There are 3 ways to turn a row about zero (a turn may also mirror it). The second row of each pair is the first, turned, with some noise. The first 27 pairs use one turn. New pairs use 3 turns, one after the other, and a turn may come again.
In the rows, 128 means zero.
Some pairs, each with its turns in order after it:
150, 143, 154, 153, 157, 117, 61, 87
109, 105, 91, 118, 175, 140, 172, 181 => vovul

171, 107, 145, 95, 158, 142, 123, 159
84, 136, 162, 95, 152, 151, 131, 113 => vovul

113, 158, 83, 182, 132, 109, 123, 98
79, 141, 137, 81, 86, 139, 114, 140 => vob

142, 112, 132, 115, 150, 128, 132, 118
133, 130, 105, 136, 111, 120, 141, 132 => Fiki

177, 132, 133, 152, 89, 75, 120, 147
101, 63, 101, 147, 131, 165, 100, 118 => vovul

193, 114, 148, 138, 97, 175, 127, 83
85, 129, 100, 80, 115, 125, 85, 185 => vovul

133, 95, 166, 114, 132, 75, 116, 125
157, 127, 85, 162, 106, 136, 156, 160 => vob

167, 138, 149, 145, 194, 126, 149, 160
127, 176, 137, 146, 63, 97, 129, 125 => Fiki

116, 142, 128, 122, 129, 115, 92, 136
138, 107, 129, 130, 126, 145, 164, 131 => vovul

144, 115, 135, 144, 169, 127, 123, 86
143, 177, 149, 137, 94, 133, 135, 131 => vob

137, 122, 139, 109, 116, 150, 136, 139
133, 124, 130, 144, 155, 112, 132, 118 => vob

125, 114, 153, 129, 165, 142, 146, 119
157, 164, 125, 133, 121, 117, 128, 108 => vob

142, 128, 130, 129, 113, 91, 99, 120
137, 149, 129, 132, 159, 144, 160, 111 => Fiki

158, 126, 118, 114, 124, 141, 105, 127
135, 116, 163, 142, 137, 137, 136, 143 => vob

172, 150, 150, 134, 123, 85, 110, 154
133, 184, 150, 146, 142, 120, 160, 120 => Fiki

90, 124, 105, 134, 128, 129, 146, 138
160, 137, 129, 138, 115, 111, 129, 101 => vovul

115, 154, 112, 102, 156, 145, 117, 130
125, 160, 134, 133, 118, 135, 166, 125 => vovul

174, 168, 94, 177, 104, 95, 173, 129
93, 97, 137, 94, 76, 72, 90, 154 => vob

107, 126, 123, 141, 100, 142, 108, 123
157, 111, 112, 107, 107, 124, 131, 138 => vovul

107, 128, 86, 125, 115, 152, 113, 147
92, 104, 126, 151, 150, 137, 103, 140 => Fiki

128, 63, 135, 119, 172, 118, 99, 62
141, 91, 59, 124, 93, 146, 179, 90 => Fiki

109, 113, 140, 128, 132, 115, 141, 187
160, 95, 90, 117, 129, 127, 133, 98 => vob

120, 130, 119, 155, 147, 139, 167, 98
132, 160, 105, 142, 144, 101, 103, 131 => vovul

135, 168, 177, 131, 107, 110, 98, 152
133, 154, 176, 114, 157, 96, 152, 108 => Fiki

134, 108, 151, 167, 140, 118, 158, 135
129, 147, 141, 102, 84, 151, 135, 136 => Fiki

180, 155, 135, 111, 151, 125, 163, 151
153, 177, 134, 153, 103, 88, 118, 156 => Fiki

160, 142, 120, 157, 140, 111, 122, 121
136, 129, 150, 111, 94, 118, 123, 150 => vob

New pairs. What belongs after each?
105, 156, 115, 126, 126, 58, 135, 132
177, 129, 141, 101, 174, 142, 125, 152 => Fiki vob vob

98, 98, 124, 106, 105, 170, 126, 109
160, 145, 133, 132, 93, 110, 140, 85 => Fiki Fiki vovul

113, 110, 101, 138, 131, 109, 121, 150
134, 103, 135, 110, 142, 102, 148, 140 => Fiki Fiki vovul

135, 109, 87, 81, 144, 130, 152, 194
188, 104, 127, 156, 96, 164, 128, 174 => Fiki vovul Fiki

149, 164, 152, 134, 129, 118, 139, 99
144, 107, 85, 123, 127, 104, 138, 143 => vovul vob Fiki

130, 147, 123, 110, 152, 126, 144, 106
122, 110, 128, 151, 142, 158, 115, 136 => vovul vob vob

169, 114, 95, 153, 161, 160, 78, 156
111, 88, 175, 135, 96, 186, 151, 127 => vovul Fiki vob

158, 139, 123, 133, 123, 156, 109, 189
159, 180, 125, 86, 116, 144, 113, 134 => vovul vob vob

123, 114, 168, 142, 84, 166, 137, 118
124, 148, 110, 160, 176, 112, 138, 93 => vovul vovul vob

153, 131, 124, 139, 106, 80, 133, 123
140, 159, 140, 145, 102, 106, 96, 140 => vovul vob vovul

216, 198, 124, 125, 149, 112, 105, 97
94, 130, 177, 161, 112, 85, 85, 205 => vovul vovul vob

146, 132, 172, 162, 110, 132, 139, 99
112, 162, 145, 94, 128, 106, 161, 124 => vob vovul vob

177, 61, 175, 138, 131, 130, 135, 131
107, 136, 109, 148, 67, 182, 158, 134 => Fiki vob vob

117, 193, 133, 192, 174, 114, 122, 116
58, 152, 152, 116, 111, 158, 69, 133 => vovul vovul vob

178, 176, 164, 108, 110, 152, 136, 61
158, 164, 199, 140, 125, 123, 83, 179 => Fiki Fiki Fiki

123, 103, 151, 170, 149, 107, 130, 204
152, 148, 166, 193, 137, 152, 155, 94 => vovul vovul vovul

35, 122, 130, 108, 86, 110, 152, 88
71, 113, 142, 127, 82, 74, 74, 165 => vob vovul vob

128, 103, 148, 95, 131, 101, 92, 98
103, 120, 175, 90, 141, 113, 158, 129 => vob Fiki Fiki

191, 140, 127, 95, 136, 144, 120, 128
117, 86, 116, 158, 108, 161, 140, 103 => Fiki vovul Fiki

130, 92, 118, 132, 92, 138, 123, 216
68, 157, 114, 117, 106, 80, 180, 132 => Fiki vob vovul

110, 133, 110, 123, 108, 106, 143, 154
155, 155, 122, 123, 119, 106, 105, 142 => vob vob vovul

85, 122, 117, 126, 103, 118, 90, 118
168, 103, 163, 145, 128, 124, 116, 112 => Fiki vob Fiki

137, 163, 108, 174, 108, 142, 115, 142
145, 115, 136, 144, 119, 107, 67, 136 => Fiki vob vob

186, 117, 129, 143, 63, 158, 132, 131
178, 166, 80, 150, 127, 150, 166, 141 => Fiki vob Fiki

123, 118, 128, 155, 101, 132, 94, 127
154, 128, 154, 126, 134, 113, 146, 101 => vob vovul Fiki

143, 126, 118, 119, 126, 110, 139, 146
142, 105, 129, 139, 114, 126, 126, 134 => vovul vovul vob

113, 166, 147, 163, 119, 141, 148, 167
128, 142, 110, 173, 122, 163, 92, 114 => vob Fiki Fiki

144, 179, 122, 127, 145, 153, 121, 112
100, 123, 150, 124, 130, 121, 165, 94 => vovul Fiki Fiki

146, 115, 113, 127, 127, 130, 125, 106
118, 129, 131, 150, 119, 125, 154, 135 => vob vovul Fiki

